The rows of each matrix lie in a flat space through zero, up to rounding. After each matrix: how many dimensions does the smallest such space have?
In the rows, zero is written as 128.

[[ 75  99  87  95 134 155 155 142 111 166 120 109 128 127 130 144 147 150
  112]
 [ 99  34 102 152 145 103 203 175 193 150 105 112 143 124 118 178 198 132
  146]
 [ 87 102  91 150 113  66 182 167 195 105 146  53 108  97 131 148 120 111
  114]
 [ 95 152 150  96 134 126 156 192 121  58 132  75  90 101 179  87 132 155
  114]
 [134 145 113 134 115 138 110 148  83 118 145 148 120 132 151  90  87 135
  126]
 [155 103  66 126 138 107 138 105 126 178 149 145 156 170  74 144 102 124
  111]
 [155 203 182 156 110 138  64 131  95  88 139 147 105 117 180  69  75 122
  143]
 [142 175 167 192 148 105 131 195 124  97 114  96  94  90 185  87  86 128
  159]
 [111 193 195 121  83 126  95 124 103  52 116 118 125 100 165 105 124 120
  131]
 [166 150 105  58 118 178  88  97  52  85 178 177 103 144 119  69  89 143
   93]
 [120 105 146 132 145 149 139 114 116 178  75 152 170 140 106 172 181 136
  152]
 [109 112  53  75 148 145 147  96 118 177 152  95 112 130  83 147 107 134
   85]
 [128 143 108  90 120 156 105  94 125 103 170 112  76  98 128 108  99 119
   98]
 [127 124  97 101 132 170 117  90 100 144 140 130  98  99 108 133 113 121
  113]
 [130 118 131 179 151  74 180 185 165 119 106  83 128 108 132 141 129 123
  148]
 [144 178 148  87  90 144  69  87 105  69 172 147 108 133 141  83  93 121
  101]
 [147 198 120 132  87 102  75  86 124  89 181 107  99 113 129  93  39  95
  100]
 [150 132 111 155 135 124 122 128 120 143 136 134 119 121 123 121  95 119
  134]
 [112 146 114 114 126 111 143 159 131  93 152  85  98 113 148 101 100 134
  107]]
 -> 9

[[140 121 154 130 109 133  80  86 101 156 115 148 152 170 141 146 171 153
  136]
 [121  46  51 146 160 116 126 183 117 140 208 142 101  86 113 204  86 119
   85]
 [154  51  86 134 148 126 108  77 109 145 137 142 160 132 197 189 177  89
   99]
 [130 146 134 107 103 124 156 162 159  90 154 160 122  77 184 166 155 127
  136]
 [109 160 148 103 180 133 137 112 155 114 139  82 158 224 100  96  94 203
  130]
 [133 116 126 124 133  89 104 108  87 156 147 138 132  94 143 183 152 153
  115]
 [ 80 126 108 156 137 104  97 237 134 101 127 133 103  94  72 160  80 149
  127]
 [ 86 183  77 162 112 108 237 121 120 121 148 113  96  93  66 117 160  92
  120]
 [101 117 109 159 155  87 134 120  81 143  94  81 141 134 147 104 129 135
   82]
 [156 140 145  90 114 156 101 121 143  59 137 181  87  84 112 111 175 111
  121]
 [115 208 137 154 139 147 127 148  94 137  18 151 132 160 133 115 155  84
  174]
 [148 142 142 160  82 138 133 113  81 181 151 188 121 116 149 182 175 112
  140]
 [152 101 160 122 158 132 103  96 141  87 132 121 152 143 172 117 141 129
   92]
 [170  86 132  77 224  94  94  93 134  84 160 116 143  77 177 175 117 135
   84]
 [141 113 197 184 100 143  72  66 147 112 133 149 172 177  75 154 175 117
  140]
 [146 204 189 166  96 183 160 117 104 111 115 182 117 175 154  87 184 106
  124]
 [171  86 177 155  94 152  80 160 129 175 155 175 141 117 175 184  91 114
  153]
 [153 119  89 127 203 153 149  92 135 111  84 112 129 135 117 106 114  41
  127]
 [136  85  99 136 130 115 127 120  82 121 174 140  92  84 140 124 153 127
   54]]
 -> 12

[[137 127 112 130 104 136 126 148 157 134 128 131 129 148 143 151 111 151
  123]
 [127 139 136 123 110 130 135 132 130 149 111 109 134 115 114 121 124 146
  104]
 [112 136 167 135 146  94 130  92  73 128 128 112 137  89  83  63 166 105
  120]
 [130 123 135 152 113  90 119 118 129 116 141 132 136 132 118 103 146 138
  131]
 [104 110 146 113 140  78  82 111  69  54 196 192 145 153 142  92 176  65
  153]
 [136 130  94  90  78 160 119 178 203 126 113 142 134 164 183 211  79 173
   99]
 [126 135 130 119  82 119 115 149 132 133 135 132 144 143 128 124 126 150
  100]
 [148 132  92 118 111 178 149 162 205 157  88 110 115 140 161 204  73 176
  116]
 [157 130  73 129  69 203 132 205 170 179 137 131 117 193 160 188  71 173
  121]
 [134 149 128 116  54 126 133 157 179 166  89  95 147 123 122 145 102 201
   65]
 [128 111 128 141 196 113 135  88 137  89 126 139 111 110 141 138 139  94
  174]
 [131 109 112 132 192 142 132 110 131  95 139 151 106 133 155 155 126  87
  180]
 [129 134 137 136 145 134 144 115 117 147 111 106 122 105 107 114 130 126
  127]
 [148 115  89 132 153 164 143 140 193 123 110 133 105 145 172 200  89 141
  158]
 [143 114  83 118 142 183 128 161 160 122 141 155 107 172 178 195  91 120
  160]
 [151 121  63 103  92 211 124 204 188 145 138 155 114 200 195 227  62 155
  134]
 [111 124 166 146 176  79 126  73  71 102 139 126 130  89  91  62 178  83
  148]
 [151 146 105 138  65 173 150 176 173 201  94  87 126 141 120 155  83 199
   89]
 [123 104 120 131 153  99 100 116 121  65 174 180 127 158 160 134 148  89
  172]]
 -> 5

[[150 124 144 139  88 162 139 151 114 109 130 135 121  89 127 176  88 105
  115]
 [124 130 177 141 135 140 139 147 118  89 109 136 137  65 132 178  75 100
  134]
 [144 177 157 141 128  99  97 113 107 158 144 110  99 140 149 130 132 143
  110]
 [139 141 141 154 127 128 155 160 110 159  98 125 106 105 118 127 120 111
  154]
 [ 88 135 128 127 176 121 125 114 127 157 122 131 130 133 139 112 133 120
  126]
 [162 140  99 128 121 156 128 107 117 133 146 100  66 153 159  56 167 167
  130]
 [139 139  97 155 125 128 154 151 128 194 105 114  99 141 121  79 159 125
  148]
 [151 147 113 160 114 107 151 141 120 171  99 103  88 107 123 104 153 130
  158]
 [114 118 107 110 127 117 128 120 129 105 113 149 141 119 112 140 125 120
  150]
 [109  89 158 159 157 133 194 171 105 229 113  99 110 134  92 128 156 119
  133]
 [130 109 144  98 122 146 105  99 113 113 183 123 126 169 135 145 135 157
   83]
 [135 136 110 125 131 100 114 103 149  99 123 115 129 126 139 100 151 150
  144]
 [121 137  99 106 130  66  99  88 141 110 126 129 142 148 118 119 162 153
  148]
 [ 89  65 140 105 133 153 141 107 119 134 169 126 148 128 112 189 127 126
   78]
 [127 132 149 118 139 159 121 123 112  92 135 139 118 112 147 137  98 123
  122]
 [176 178 130 127 112  56  79 104 140 128 145 100 119 189 137  82 177 185
  136]
 [ 88  75 132 120 133 167 159 153 125 156 135 151 162 127  98 177 106  92
  102]
 [105 100 143 111 120 167 125 130 120 119 157 150 153 126 123 185  92 105
   85]
 [115 134 110 154 126 130 148 158 150 133  83 144 148  78 122 136 102  85
  151]]
 -> 9

[[128 126 143 125 123 135 113 119 151 149 134  84 118 134 133 135 151 122
  112]
 [126 127  86 117 149 139 174 102 153 123  95 177 130 137 183  75 129  96
  105]
 [143  86 130 134 188 130 131 160 177 111 115 133 140 109 121 173 149 153
  112]
 [125 117 134  86 121  99 116 125 118 139  88 138  89 145  78  84 150 128
  152]
 [123 149 188 121 127 109 115 126 105 152 104 146 125 146  87 134  99 179
  116]
 [135 139 130  99 109 125  87 141 120 151 146 181 116 136  83  97  74 163
   78]
 [113 174 131 116 115  87 113 143 158 152 162 139 104 156 108  91 155  95
  131]
 [119 102 160 125 126 141 143 136 117  96  89 102 141 165 167 134 117 133
   72]
 [151 153 177 118 105 120 158 117  84 102 155 107 111 129 107 120 111 129
  187]
 [149 123 111 139 152 151 152  96 102 134  96  98 123 110 139 131 112 134
  154]
 [134  95 115  88 104 146 162  89 155  96 118 163 103 108 135  53 138 135
  124]
 [ 84 177 133 138 146 181 139 102 107  98 163  42 101 135 130 151 121  84
  191]
 [118 130 140  89 125 116 104 141 111 123 103 101 126 122 134  85 150 148
  116]
 [134 137 109 145 146 136 156 165 129 110 108 135 122 139 121 157 145 132
  141]
 [133 183 121  78  87  83 108 167 107 139 135 130 134 121  64 179 132 125
  153]
 [135  75 173  84 134  97  91 134 120 131  53 151  85 157 179 105 113 143
  107]
 [151 129 149 150  99  74 155 117 111 112 138 121 150 145 132 113  78 128
   95]
 [122  96 153 128 179 163  95 133 129 134 135  84 148 132 125 143 128 134
   94]
 [112 105 112 152 116  78 131  72 187 154 124 191 116 141 153 107  95  94
  103]]
 -> 16

[[162 141 144 124 111 115 139 126 113  89 121 113 115 127 122 162 110 117
  140]
 [141 192 173 131 201 127 124 138 125 108 147 166 108 126 172 130 135 142
  113]
 [144 173 147 159 165 128  95 114 126 130 143  81 124 131 189 162 159 102
  130]
 [124 131 159 195  90 157 189 127 147 167 135 141 168 142 159 101 133 140
   89]
 [111 201 165  90 220 106  48 144 112  93 123 142 107  83 152 145 175 148
  135]
 [115 127 128 157 106 120 144 140 100 147 130 166 157 151 122 138 157 115
  114]
 [139 124  95 189  48 144 117 139 149 119 107 167 155 141 164 146  78 150
  138]
 [126 138 114 127 144 140 139 178 121 117 143 120 109 163 165 138  88 101
  145]
 [113 125 126 147 112 100 149 121 124 151 154 154  92 141 144 136 121 137
  136]
 [ 89 108 130 167  93 147 119 117 151 133 150 116 142 145 147 111 145 121
  109]
 [121 147 143 135 123 130 107 143 154 150 167 102  69 136 135  96 121 128
  133]
 [113 166  81 141 142 166 167 120 154 116 102 166 130 130 101  75 144 182
  104]
 [115 108 124 168 107 157 155 109  92 142  69 130 199 139 142 165 142 115
  106]
 [127 126 131 142  83 151 141 163 141 145 136 130 139 127 166 118 109  97
  105]
 [122 172 189 159 152 122 164 165 144 147 135 101 142 166 231 152 129 119
  110]
 [162 130 162 101 145 138 146 138 136 111  96  75 165 118 152 132 107 109
  148]
 [110 135 159 133 175 157  78  88 121 145 121 144 142 109 129 107 173 124
   95]
 [117 142 102 140 148 115 150 101 137 121 128 182 115  97 119 109 124 200
  147]
 [140 113 130  89 135 114 138 145 136 109 133 104 106 105 110 148  95 147
  122]]
 -> 16
